The rows come from 5 hidden closed curves, with some noise, and rows from the same curve form a group. Each curve winds through 6 dimensions. The rows are also pushed far along 4 directions, which tell nothing about the answers.
Some rows, each with its group after it:
[-11   7  -4   3  -5   1  -8   1   5  -1   5   2   3   7   1  -8   4] : Q_215
[ 4 -6  9 -2  1 -4  4  1 -4 -2  0 -2  3 -2 -1 -3 -1] : Q_8
[  5  -6  -2  -2   0  -2  23  -7  -4  -3 -11   8  -2  -9   3  13   1] : Q_864
[-10   4  -5   3  -3  -3   4  -1   5  -5   3  10  -1   7   0   6   7] : Q_215
[  8  -3   2   0  -2   2   6  -4   5   0  -8 -14  -2 -10  -1  -4 -10] : Q_864
[ 18  -8  18  -5   8   3  12   3  -9  -2 -13 -11  -5  -9  13  -3 -14] : Q_267
[ -9  -8 -11  10 -11   2  15  -2   3   7   4  23  15   7 -32  14  12] : Q_215
[  9  -3   0   1 -11  -8  -8 -11   5   0  -9 -15  -5  -7 -15  -8 -12] : Q_215
[ -4   3  -7  -1 -12 -12   0  -8  10  -4   1  -6  -1   1 -11  -1   4] : Q_8
[  3  -9   3   0   9   1  11  -1  -5  -3  -2   4   0 -11   5   4   0] : Q_667
[ 4  3 -4 -2 -5 -1 -5 -3  0  1 -4 -8 -4 -4 10 -6 -4] : Q_215
[  5   9 -15  -2  -8  -2 -14  -4   9   1  -2 -12 -11   0  13  -4  -3] : Q_267
[  9  -5  -7  -5   1  -4   5  -3  -1  -2  -4  -6  -3 -12   4   0  -1] : Q_864
[  3   0   1  -2  -2  -4  -1   3  -1  -5   0 -10   1  -1   2 -10  -5] : Q_267
[  2   7   0  -2   9   7 -15   8  -1   3   9  -8  -1   2  18  -7   4] : Q_267
[-6 -2  1  0 -1  1  4  6 -5 -3  2 10  5  5  0  0  3] : Q_864
[ 1  2  8 -3  0  2 -7  9  1  2  3 -8  3  5 13 -3 -2] : Q_215
[  5   1 -15  -2  -4  -2   5  -5   2  -1  -6   0  -8  -6  10   7   0] : Q_864
[  0   1  18   0   4   2   4  -5   1   3  -3 -12   2  -5  -1  -6  -4] : Q_215
[ -3   2   2   6  -7  -4  -8  -2   7  -3   5   0   3   7 -10   0   2] : Q_8
[-2  1  5 -4  3 -4 -6  8 -1 -4  4  0 -2  5 15  3  3] : Q_215
[-4  3  1  1  1  2 -5 -1  1 -1  3  3  2  3 -4 -2  4] : Q_8
[ -2   5  19   5   5   5 -16  -2   9   3   2 -10  -3   6 -10  -8  -6] : Q_667
[-8 -6 17  5  8  8  0 14 -3  7 12 11 14 12 -8  7  5] : Q_215
[ 1 -6  1  3 11  3  7  5 -9 -4  3  9  1 -2 -2 -2 -2] : Q_267
[  4  10 -17 -11  -6  -9  -8   0   3  -4   0  -8 -12   2  26   4   6] : Q_8
[ 2 -5 -5 -1  7  3  0  9 -5 -5  1  9 -3  0 11 -2 -1] : Q_864
[ 2  1  0 -7  9 -3 -3 14 -8 -7  3  4 -6  6 25  5  1] : Q_267
[ -5   1  12  -1  17   0 -18  10  -7  -1  10   8  -4   8   9   4   2] : Q_864
[-3  1 -2  2 -3  6  3  3 -2  4  0  9  4  5  3  5  2] : Q_864
[-4  0  4 -1 -1 -2  7 -4  4  1 -1 -2  1 -3 -1  5  2] : Q_667
[  4  -9  21   8  15   6   3   1  -3   3   2   1   3  -3 -16  -2  -7] : Q_267
[  2   0 -10  -1  -4  -2  -5  -2   0  -2   0  -5  -1  -4  -2 -10  -2] : Q_864
[  8   2  20 -12  16  -2  -6  10 -14  -6  -1 -14  -5  -2  25  -8  -8] : Q_667
[ 1  7  5  0  8  7 -6  0 -1  5  1 -3 -6  2 10  1 -1] : Q_215
[-3  0 -2 -7  5  6  5  7 -8  6  2  9  4  2 13  5  8] : Q_267
[ 0  2  7  0 -1  0 -2 -1 -1  2  0 -1  2  6 -9 -1  0] : Q_667
[ 5 -1 -1 -2  1  4  4  7 -2  2 -1  0 -1  3 12  3 -1] : Q_267
[  6   3  -7  -6 -11  -3   7 -12   0   2 -10 -12  -1 -12   4  -7  -1] : Q_215
[-6  3  3  1  4  2  6  1 -3  7  4  8  3  7 -5 10  6] : Q_667
[  7   4   6  -6   4  -3  -5  -3  -5  -7  -8 -19  -8 -11  16 -16 -13] : Q_667
[  0   2  11   4  -4   5  -7  -1  12   4   2 -11   3   4  -6  -5  -2] : Q_267
[  6  -3 -18  -9  -9 -11  17  -6  -9  -8  -7   4  -1 -10   8   5   5] : Q_667
[ -4  -1   1   0  -5  -6 -10  -3   5   3   5  -3   5   0 -10   0   5] : Q_8
[-5  4  1 -1 -9 -7 -6 -4  7  3  3 -8  4  3 -9  1  3] : Q_864
[ 4  2 -2  1  1  6  7  1 -3  1 -2  2  0  1  4  0  0] : Q_8
[-15   4  -9   6  -4   2  -9  -3  10  10  14   9   8   8 -18   6  15] : Q_267
[-3  7 -5  0 -4  5 -4 -2  7  1 -2 -4 -4  1  8 -5  1] : Q_667
[-2  5  4  0  2 -6 -8  0  6 -5  4 -5 -7  6  2 -2  0] : Q_8
[-13   6  -3   3   7   6  -9   7   3   0  12   9   2   8   6   3  10] : Q_864
[  2  -3  12   3  -3   3   5  -5   4   7  -1  -8   8  -1 -22  -2  -4] : Q_8
[ 0  0  3  2  0 -1 -1  2  3  0  2  1 -2  5  0  9  0] : Q_215
[ -3   4 -17  -1  -3   3  -1  10   1   4  11   8   5  10  12   8  13] : Q_267
[ 3 -5 -6 -6 -9 -8  9 -7 -1 -1 -5 -4  3 -9 -4 -4  2] : Q_8
[ -3   7  -2  -2  -6  -4 -11  -4  13   1   1 -17  -4  -2   5  -3  -1] : Q_667
[  6  -1  -1  -3   2   4  16  -4  -7  -5 -12   8  -5  -7  11   0  -1] : Q_667
[ -4   5 -11   2   6   8  -7   8  -6  -1   6  14  -2   6  15   0   6] : Q_667
[ 2 -3 -1 -2 -3 -5  9  1 -1 -1  0 -1  2  1  1 -2  2] : Q_8
[  0   0  11  -6  18   7  -5  13 -15   0   7   7   3   3  17  -1   4] : Q_864
[ 10   4  11  -2  -2  -5   0  -4   6  -5  -7 -20  -9   0   1  -8 -10] : Q_8

New rows. What belongs after each?
[ -1   5  19   5  18  13 -13  18  -3   2  12   3   1  17  13  -1  -1] : Q_8
[ 2 -1  6  1 -3  0  5  4 -1 -4  1  0  5  4  0 -5  0] : Q_8
[ 12  -3   1  -6  -4  -4  -6  -2  -4  -2  -9 -11  -4  -8   4 -10 -10] : Q_215
[-4  0 -1  1  1 -5  7  0  0 -8  1  7 -2  3 -2 -1  3] : Q_8
[ -6  -1   6   5   1   4  -1  -8   4   7   1   1   4  -2 -17  -2   1] : Q_267
[  7   6  -7  -4 -10   2   0  -4  -1   1 -10  -8  -5  -2  14  -4  -6] : Q_864
[  9  -5  15  -3   0  -5   6  -2  -1  -2  -5 -15  -1  -5  -3  -9  -9] : Q_8
[  0   3   6   5  -2  -2   2  -6  10  -1  -1  -8  -3   4 -17  -4  -4] : Q_8
[ -6   4  18   1   4   1 -13  -1   8   8   8 -12   4   3  -8  -2   1] : Q_215
[-5  2 -7  3  0  7  6  5 -1  1  5 12  5  8 -1  0  8] : Q_8
[ 2 -1  0 -5  7  1  3 12 -9 -7  2  3  0  2 18 -3  2] : Q_267
[ -5   6  -9   4 -10  -4  -8   0   9  -3   7   4   2  10  -1   5   9] : Q_8
[-9 -8  2  4  9  3 13 13 -8 -3 11 21 12  8 -5  7 10] : Q_267
[ -8  -2  -3   3  -7  -3   4   3   5  -3   5   4   9   6 -12  -2   6] : Q_267
[ 5 -9 -6 -2 -4 -3  7 -3 -6 -1 -6 10  1 -5 -6  1  0] : Q_215
[-7  9  2  1  4  5  0  0  2  2  4  2  0  7  4  3  6] : Q_215
[ 6 -2 -1 -4 -1  1  2  3 -5  5 -3  0 -1  1 10  7 -1] : Q_864
[ -5   8   6  -1  -5  -2  -9   0   3   2   3 -13   4   7  -8 -11  -4] : Q_667
[ -3   4 -17   1 -21  -1   4 -12   8   5  -7  -5   4  -3 -14  -7   0] : Q_267
[-7  8 -1 -1 -8 -2 -9 -4  6  5  4 -6  5  5 -8 -1  4] : Q_864
[ 4  1  5 -4  8 -1 -5 -1 -9 -6 -5  0 -9 -4 12 -5 -6] : Q_864
[ -3   2  11  -1  14   2 -11   5  -3   5  10   0   1   2   2   7   5] : Q_864
[ -3   3   8   4   6   3 -15   0   4   5   7  -1   0   4  -7   3   2] : Q_8
[ 1 -3 -1  0 -1  4  2  1 -5  4  1  5  7 -2 -1 -1  3] : Q_8
[ 12  -4  -6  -8  11   2  21   3 -23  -2  -8  11  -4  -8  22   9   0] : Q_667
[ 0  3 -3  2  2  4  1 -5 -2  2 -1  1  0 -4 -2  0  0] : Q_864
[-4  4  9  2  2 -1  5 -4  3 -3 -1 -4 -1  0  2 -1  0] : Q_215
[ -5   6 -11  -3  -7   2  -1  -2   0   5   2   2   4   0   7  -3   9] : Q_215
[  9   0  14   1   1  -4  -4  -2   4   0  -2 -16  -4   0  -2   0  -8] : Q_8
[  4   3  10   5 -12  -4 -16  -2  13   5   4 -23   5   6 -14  -8  -6] : Q_8
[ 14  -7  34  -1  17  -1   2   2  -6  -2  -5 -14  -5  -4   1   0 -13] : Q_8
[ -9   7  -4   1   1   3 -10   3   3   0   8   7   3   8  -2   0   8] : Q_8
[  3  -2   8  -3  -3  -2   3 -10   2   1  -7 -15   0  -9 -16 -16  -9] : Q_8
[ -2   1  -6   5 -16  -8  10 -10  14   0  -1  -6   3   4 -24  -2   2] : Q_8
[ -4   9   0  -2  -5  -2 -13  -4   8   6   5 -12  -1   3   3  -3   4] : Q_215
[ 0  5 -3  3 -4 -2  0 -2  4 -7 -1  3 -3  5  1  1  2] : Q_8
[ 0  9 -5 -7  4  6 -9 10 -3  3  5 -4 -2  6 22 -5  4] : Q_8
[-1  4  0  1  3  4 13 -4 -2  0 -4  4 -2 -1  5  6  3] : Q_215
[ -8   8   1   3  -2  -1 -17  -6  11   5   8  -9   0   2 -12  -2   3] : Q_864
[ 0  2 -6 -2 -1 -5 -5  0  1  1  5 -2 -1  1  2  7  4] : Q_667
[-1  5  2 -3  9  5  9 -3 -7 -2 -3  5 -3 -3 12  0  4] : Q_215
[ 1  3  0 -5 -7 -6  1 -5  2  0 -3 -8  0 -2  1  2  1] : Q_864
[ -4  -6  14   9   8   7   9   0  -2   3   1   9   5   1 -12   2  -2] : Q_215
[  9   1 -10  -4  -2  -3  18  -4  -4  -6 -10  -1  -9  -4  13  -2  -2] : Q_8
[-2  0  5  0  5  6 -5  5 -5  1  5  7  7  2  2 -1  4] : Q_8
[-13  -4  18   6   5   2  -7   7   8  11  14   5  11  12 -21  10   7] : Q_267
[ 0  0 -7 -8 -5 -8  5 -1 -2 -2 -2 -3  0 -3  2  2  1] : Q_267
[  5  14 -16  -6  -7  -3  -9   1   6  -3  -2 -15 -15   6  23 -10  -3] : Q_8
[  8  -7  -2  -6   0   1  10   6 -10   1  -5   6   2  -3  14   6   2] : Q_215
[  6   6 -13  -6  -4   0  -7   1  -9   1  -4   0  -5   1  17  -4  -1] : Q_864
[ -2  10 -15  -6  -2   6  -6   7  -6   3   3   5   0   7  26   3   8] : Q_864
[11 -1  2 -6 -1 -2  1  2 -6  2 -8 -7 -6 -3 14  3 -7] : Q_864
[ 0  5 12  3  5  0 -5 -3  3 -5 -3 -7 -7  2 -1 -5 -7] : Q_215
[ 2  1  6  5  1  5  4 -4  0  1 -4 -3 -2 -3  0 -3 -6] : Q_215
[ -3   3  -7   2  -8   0  18 -13   3   0  -6   3   1  -3 -10   4   4] : Q_215
[ -5   8 -15   1  -4   6  -8   1   8   2   4  -3  -2   2   7  -3   3] : Q_864
[ -3   6 -26  -1  -9   5   1  -1   1   4   3   7   3   1   7  -2  11] : Q_267
[-11  10 -30   0 -13   1   0   0   4  -1   5  21   1  12   5   7  18] : Q_667
[  1  -2  15   2   4   6 -11   4  -1   8   6  -5   9   1  -7  -4  -2] : Q_8
[ 2 -3  3  0 -6  1 -2  2  0  5  3 -4 10  1 -4  0  2] : Q_8
[-14   1  -4   1   2  -4   0   7   4  -2  13  17   5  12  -3   9  17] : Q_8
[  6   0 -14 -11   0  -5  10  -3 -13  -5 -12   1  -9 -10  18  -2  -6] : Q_267
[ 2 -4  2  0 -2 -5  4 -2 -3 -3  0  5  4 -2 -2  8  5] : Q_8
[-3  2 -6 -2 -7 -9 -1 -3  2 -6  1 -2  2 -1 -4 -3  3] : Q_667
[ -5   9  -6  -1 -10   0  -2  -7   7   3  -1 -10   0  -1   6  -6   3] : Q_215
[ 2 -2  8 -4  1  1 -4  0 -4  5  1 -5  5 -3 -2 -4  1] : Q_215
[-1 -2  3  2  6  5  1  2 -2  7  5  5  3  3 -5  3  3] : Q_8
[ 13  -1 -13  -4 -16 -13   7 -18   4  -3 -13 -17  -6 -16  -8  -1  -7] : Q_667
[ 0 -8 -1 -1 -4 -2  6  0 -5  2 -1  9  8 -2 -9  1  4] : Q_215
[-6  4 -6  0  5 -2 -6  2 -6 -3  6 10 -1  5  2  1  4] : Q_667
[  1  -5 -11  -3  -5  -3  21  -9  -6  -3  -9   8   2 -11  -8  -4   2] : Q_8
